The groups are shells around one centre, one inside the other: the same stretched ball of 5 dimensions in 9 sizes.
Known rows, each followed by its group:
[  4  10 -10 -34 -15 -31   3  -2  -6 -20  25   9  12   5 -14  17 -16   6
 -35  -7  13 -16   4   3  -6]
(7)
[-28  11 -21 -32  -7 -44   9   7  -1 -25  10 -14  -7  12 -10   3 -19  12
  -1   0  17   9 -14  35   5]
(4)
[ -9  12   2  -4 -16 -28  -6   7  25  -5   7 -12  -5  23  16   1  -5   1
   7   4  11   8  -6  17   8]
(7)
[-14  23  -6   6 -16 -24  -2   1  12   4 -10 -12  -1  30  10  -9  -1   2
  13  11  14  28 -18  46  20]
(4)
[-10  24 -14   7  -3 -12  -7   8  17  -5   5  -2 -17  14  -2 -12  -5  -3
   2   4   4  -4 -23  26 -12]
(6)
[ -1  15  -8 -21 -10 -28   1  -7 -12 -11   7  -1  14   8 -17   4 -10   5
 -23   1  19   3  -3  37   7]
(6)
[ -2  13  -6 -12  -1 -19  -8   5  10 -15  16  -3  -8   1 -10  -1 -10  -2
 -15  -3   9 -18  -6  16 -15]
(2)
[-12  13   0  -4  -3 -25  -8   3  14  -7   0 -20  -7  11   1  -8  -5   0
   6   5  16   7  -9  42   6]
(5)
[-16  17 -26 -26   4 -27   4   4  -9 -25  14  -1 -10  -2 -27  -3 -18   6
 -18  -4  12 -13 -18  33 -16]
(8)
[ 14  28   1  20 -16   0 -13  -5  11  15  -3   8   7  23   3  -9   7  -8
  -9   9   6   6 -13  28   5]
(3)
[ 13  18  -8 -14  -4 -11  -7  -5  -8 -11  17  11   7  -2 -24   2  -8  -2
 -37  -4  10 -23  -3  17 -15]
(4)
[ -1  16 -12 -15   1 -18  -5   0  -3 -15  13   0  -2  -2 -21  -2 -10   0
 -23  -2  12 -16  -9  27 -13]
(1)
[ 14  20   3   6 -15  -7 -12  -2  13   4   9   8   5  17   3   0   1  -6
 -17   3   6  -8  -4  11  -3]
(1)
[-19  11 -23 -41  -3 -42  11   0 -18 -29  14  -7   3   1 -27   6 -21  13
 -21  -4  20  -1 -10  39   0]
(8)
[ -5  19 -18 -26 -16 -32   9  -8 -19 -11   6   5  17  15 -19   7 -12  10
 -24   2  18  11  -9  38  12]
(8)
[-19  14  -9  -6   6 -24  -7   8  14 -15   4 -20 -19   4  -7 -12  -9   0
   6   2  13  -3 -16  40  -8]
(6)
[  5  18   6  15  -4  -5 -19   6  28   2   6  -6 -12  12   8 -10   2 -10
   0   4   5 -11  -9  16 -11]
(5)
[  4  16  -3  -8 -15 -19  -6   1  10  -5  12   3   4  15   0   4  -6  -1
 -15   1  10  -5  -4  12  -1]
(2)
[  0  20   6  15 -15 -15 -12   1  22   9  -5 -10   0  27  16  -8   4  -4
   9  10  11  15 -10  32  13]
(2)
[-29  11  -4  -3  -3 -34  -5  13  29 -12  -1 -30 -22  18  14 -11  -8   2
  27   6  14  15 -17  39   7]
(3)
[  3  16  14  12 -16 -17 -13  -4  18  11  -7 -15   8  25  15  -6   6  -4
   6  11  16  19  -3  39  21]
(0)
[  7  20  -6  -8  -9 -15  -5  -6  -5  -5   8   6   9   8 -15   0  -5  -1
 -24   1  12  -5  -6  28  -2]
(2)
[ -7  18  12  22  -8 -15 -16   2  29  10 -13 -25  -8  24  19 -17   7  -7
  23  13  14  20 -12  47  15]
(8)
[-10  19 -11  -3   3 -17  -7   4   8 -11   5  -9 -13   5 -11 -11  -7  -2
  -4   2  10  -6 -17  36 -10]
(5)
[-30   9 -22 -35  -5 -46   9   9   1 -29  13 -15 -11   9 -10   4 -21  12
  -1  -2  17   4 -14  31   0]
(7)
[  0  23  13  37  -6  -2 -23   5  38  17 -12 -18 -14  25  23 -22  12 -13
  24  14   6  12 -16  38   6]
(8)
[ -4  27   0  32  -3   0 -18   9  33  10  -6  -9 -21  21  14 -22   7 -11
  18  10   2   3 -24  31  -7]
(4)
[ -5  21 -24 -16   5 -15  -2   3  -7 -19  16   7 -10  -4 -29  -5 -14   1
 -25  -4   7 -22 -18  26 -24]
(0)
[ -8  16   0   6   6 -14 -14   5  18  -6   1 -18 -15   4  -3 -16  -2  -6
   5   4  11  -5 -13  40  -8]
(4)
[-13   7 -13 -35   1 -37   2   1  -7 -27  17 -11  -1  -5 -22   4 -18   7
 -20  -5  19 -11  -3  31  -6]
(3)
[ 12  24  -9   1  -8  -4  -9  -2   3  -2  12  14   1   8 -12  -3  -3  -5
 -25   0   5 -16 -11  14 -15]
(1)
[  4  14  -6 -18  -5 -20  -5  -3  -4 -13  15   2   5   1 -17   3 -10   0
 -26  -3  13 -14  -2  22  -8]
(2)
[ -1  16   7   3 -24 -24  -6  -1  19   7  -2  -8   8  31  19   1   1   0
   5   9  14  21  -4  26  21]
(7)
[  3  21  -3  11   0  -4 -15   4  17  -2   6  -2 -12   7  -4 -12  -1  -8
  -6   3   5 -13 -14  24 -15]
(5)
[-14  20 -23 -19 -10 -28   6   4  -3 -16  10   3  -3  14 -13   1 -14   7
 -12   0  10   2 -18  27  -3]
(6)
[-14  17 -34 -50 -11 -42  19  -5 -34 -29  18  11  14   4 -37  14 -25  17
 -38  -6  19  -1 -11  33   1]
(3)
[-20  16 -21 -24  -7 -35   7   4  -4 -19   8  -6  -4  12 -13   1 -15   9
  -8   0  15   6 -16  35   2]
(5)
[-19  18 -11  -5   0 -27  -3   3   5  -9  -4 -19  -9  11  -7 -12  -7   3
   7   6  16  12 -18  53   5]
(6)
[-14  25 -19   4  -2 -14  -4   9  14  -7   4  -1 -19  14  -5 -12  -7  -1
   3   3   4  -2 -26  28 -12]
(0)
[-16  23 -14   6   1 -16  -7   7  14  -6  -1 -11 -18  12  -5 -16  -5  -2
   8   5   8   3 -24  41  -7]
(1)
[-17  17  -7   8   5 -15 -13  15  32 -11   6 -16 -31   9   6 -16  -5  -5
  15   3   4 -10 -21  24 -17]
(3)
[-17  13 -17 -19  -2 -29   0  11  11 -22  17  -6 -16   6  -8   0 -16   4
  -6  -3   9 -11 -14  17 -14]
(0)
[  7  19 -10  -6  -3  -9  -9   2   6 -11  18   9  -5   2 -14  -1  -8  -4
 -25  -4   5 -25  -9   9 -21]
(1)
[ -3  14 -20 -35   1 -27   3  -4 -21 -26  20   5   5  -9 -36   5 -18   6
 -38  -7  16 -20  -6  29 -14]
(7)
[ -1  18 -10 -12 -18 -24   0   1   6  -7  12   7   5  20   0   7  -9   3
 -15   1   9   1  -8  13   2]
(0)

New rows. What belongs after each?
[-29  18  -5  11  -7 -29  -6  12  31  -1 -10 -28 -22  28  20 -16  -2   1
  36  12  12  27 -24  47  13]
(7)
[  2  24  13  31 -18  -7 -17   0  30  21 -14 -12   0  35  26 -14  12  -8
  19  15   9  25 -13  38  20]
(7)
[-10  24 -10  10  -3 -12  -9   6  16  -2   0  -6 -15  15  -1 -14  -2  -4
   5   6   7   2 -22  34  -6]
(5)
[ 16  25  20  47  -6  14 -32   5  45  22  -6  -7 -14  21  24 -22  17 -20
  14  11   0  -5 -12  19  -7]
(7)
[ -8  24 -14   6  -7 -12  -6   8  17  -4   6   1 -15  17   0  -9  -5  -3
   0   3   3  -3 -21  21 -10]
(4)
[-11  18  -7   5   9 -12 -13   9  20 -10   5 -14 -23   1  -7 -17  -5  -6
   4   2   7 -13 -18  33 -18]
(4)
[ -4   8 -11 -44 -13 -42   9  -8 -22 -22  16   0  21   5 -23  16 -18  12
 -34  -4  23   1   4  30  10]
(7)
[ -9  21 -19 -17  -5 -24   3  -3 -12 -13   5   0   2   7 -21  -3 -11   5
 -17   1  15   3 -16  42   0]
(1)
[  9  16   4   7   4  -3 -20   5  21  -7  14  -3 -14  -2  -5 -10  -2 -11
 -13  -1   5 -28  -6  13 -24]
(3)
[ 17  24   5  17 -12   1 -17  -2  17  10   5   8   2  17   4  -6   5 -10
 -13   5   4  -8  -8  15  -6]
(6)
[-12  17  -9   1   6 -15 -11  10  19 -13   9 -12 -22   2  -6 -13  -7  -4
   2   1   7 -14 -17  27 -18]
(6)
[ -2  17   8  16 -10 -13 -15   7  33   5   0 -13 -11  22  19 -10   3  -7
  13   8   8   5 -10  23   3]
(2)
[  7  27  -6  17  -9   0 -13   4  20   5   7  10  -9  17   3  -9   1  -8
  -7   4   0 -10 -17  12 -13]
(0)
[ 16  23  -1  13   0   6 -19   1  14   1  11   9  -7   2 -10 -10   1 -12
 -20   0   2 -26 -10  14 -23]
(0)
[  5  22   5   9 -22 -16  -7  -5  11  11  -5  -2  12  29  11  -2   4  -2
  -2  10  13  19  -7  32  19]
(0)
[-22  16 -33 -41  -5 -41  15   2 -20 -30  15   1   0   4 -29   7 -23  14
 -22  -4  17   0 -16  35  -3]
(4)
[  4  28  -1  28  -7   3 -18   5  27  11  -2   1 -14  21   9 -17   6 -11
   6   8   1  -2 -20  23  -8]
(4)
[ 24  21  10  14 -16   1 -18  -4  16  10   9  12   9  16   5  -1   5 -11
 -21   3   5 -12  -1   7  -5]
(0)
[  5  30 -20   3  -5  -3  -5  -1  -3  -3   8  16  -3   9 -20  -8  -5  -3
 -23   1   3 -12 -21  25 -16]
(7)
[ -7  13 -10 -11  -6 -22  -5  10  18 -16  18  -2 -14   9  -1   1 -11   0
  -8  -3   6 -16 -10   6 -15]
(7)
[  4  20   4  18  -2  -2 -19   6  27   2   4  -6 -15  11   6 -14   3 -11
   1   4   4 -11 -12  21 -13]
(5)
[-13  19 -37 -40  -3 -32  13   2 -22 -31  23  14  -2  -2 -36   8 -24  11
 -35  -8  11 -17 -17  20 -18]
(7)
[-24  21 -18  -4   2 -25  -1   5   5 -11  -4 -17 -15  11 -10 -15  -8   3
  10   6  14  12 -25  54   1]
(4)
[ -3  10  -4 -22  -4 -28  -4  -1   0 -17  14  -7   3   1 -13   3 -12   2
 -19  -2  16 -10  -1  26  -4]
(6)
[  6  27   3  26  -8   0 -16  -1  18  13  -7  -3  -4  20   5 -16   8  -9
   2  10   7   6 -16  37   2]
(4)
[-10  14 -14 -25   1 -29   1  -4 -13 -19   8  -8   3  -2 -26  -2 -13   5
 -20  -1  19  -3  -9  45  -1]
(7)
[ 18  14  10  -1 -12  -9 -15  -2  15  -1  15   5   7   9   1   4  -1  -7
 -23  -1   8 -18   5   4  -8]
(0)
[-15  15 -12 -10   2 -23  -5   8  12 -16  10 -11 -16   5  -8  -7 -11   1
  -1   0  10  -8 -15  29 -11]
(5)
[  9  14 -14 -37 -14 -28   6 -11 -25 -17  20  15  24   2 -29  16 -15   8
 -47  -5  18 -11   3  20   0]
(3)
[ -6  23 -11   3   1 -12  -8   1   4  -5   0  -6  -8   7 -13 -13  -4  -2
  -5   4  10  -2 -19  43  -6]
(8)
[-23  10   4   0  -7 -33  -7  10  30  -6  -3 -31 -15  21  19  -9  -4   1
  26   8  15  18 -11  39  13]
(0)
[ 11  16   4  -4 -15 -15 -10  -3   9  -1  11   4   8  14   0   3  -3  -3
 -18   1  10  -7   0  14   0]
(2)
[-15  11  -6 -15  -4 -31  -3   6  12 -16   9 -16  -9   9  -2  -2 -11   3
   1   1  14   0  -9  30  -1]
(5)
[ 16  13  -4 -23 -11 -18  -5  -5  -5 -14  25  14  13   1 -17  12 -11   0
 -42  -7  11 -25   6   1 -13]
(3)
[  7  16  -4  -6  -2 -11 -11   2   9 -10  16   3  -4   1 -11  -2  -6  -5
 -21  -3   7 -22  -5  13 -17]
(2)
[-14  13 -21 -34  -7 -37   8   0 -12 -23  14  -2   3   6 -21   7 -19  10
 -21  -3  17  -1  -9  30   0]
(5)
[ 12  19   5  -1 -23 -17  -6  -9   3   8   2   5  20  25   4   5   1  -1
 -16   6  14  12   0  25  17]
(3)
[-17  15 -10  -2   7 -19  -9  10  18 -15   6 -17 -24   2  -6 -14  -8  -3
   6   1   9  -9 -18  34 -15]
(8)
[ -4  14  10   4 -12 -23 -10  -1  18   3  -5 -19   2  21  12  -6   1  -2
   8   9  17  17  -5  41  17]
(6)
[-12  19 -18 -10  -1 -21  -2   7   6 -15  11  -2 -13   7 -12  -6 -11   1
  -8  -1   8  -9 -18  26 -13]
(5)
[ -7  21 -15  -2  -4 -15  -5   7  12  -9  10   1 -13  11  -6  -6  -8  -1
  -6   1   5  -8 -18  21 -13]
(2)
[  1  15   2  -1  -2 -15 -12   1  12  -5   6  -9  -4   6  -4  -7  -3  -4
  -7   2  12  -7  -6  29  -5]
(5)
[-13  13 -19 -41 -18 -45  14  -5 -19 -20  11   0  17  15 -17  14 -18  15
 -23  -1  22  13  -4  34  16]
(0)
[-18  10 -16 -37 -10 -45  10   0  -9 -23  11  -9   5  10 -14   9 -19  12
 -13  -1  21   8  -6  35   9]
(6)
[-27  15   2  10  -7 -30  -7   8  29   1 -13 -34 -16  27  20 -16   0   1
  35  13  16  30 -19  54  20]
(0)
[ 12  18  -3  -3  -6  -8 -12   0   8  -6  16   9   0   5  -9  -1  -4  -6
 -25  -2   6 -21  -5   9 -16]
(2)
[-22  12 -10 -12   6 -30  -4   7  10 -18   3 -23 -17   3  -8 -11 -11   2
   7   2  16   1 -15  45  -4]
(4)
[-19  15 -17 -20  -7 -34   4   5   3 -17   8  -8  -6  13  -7   0 -14   7
  -3   1  14   6 -15  32   2]
(5)
[ -9  17   0   7 -10 -19 -10   7  26  -1   1 -13 -11  21  13  -8  -2  -3
  11   6   9   7 -13  26   3]
(5)
[ -1  24  -3  17   3  -3 -16   3  16   2  -2  -7 -13   8  -5 -19   2  -9
   1   6   7  -5 -18  38 -10]
(4)
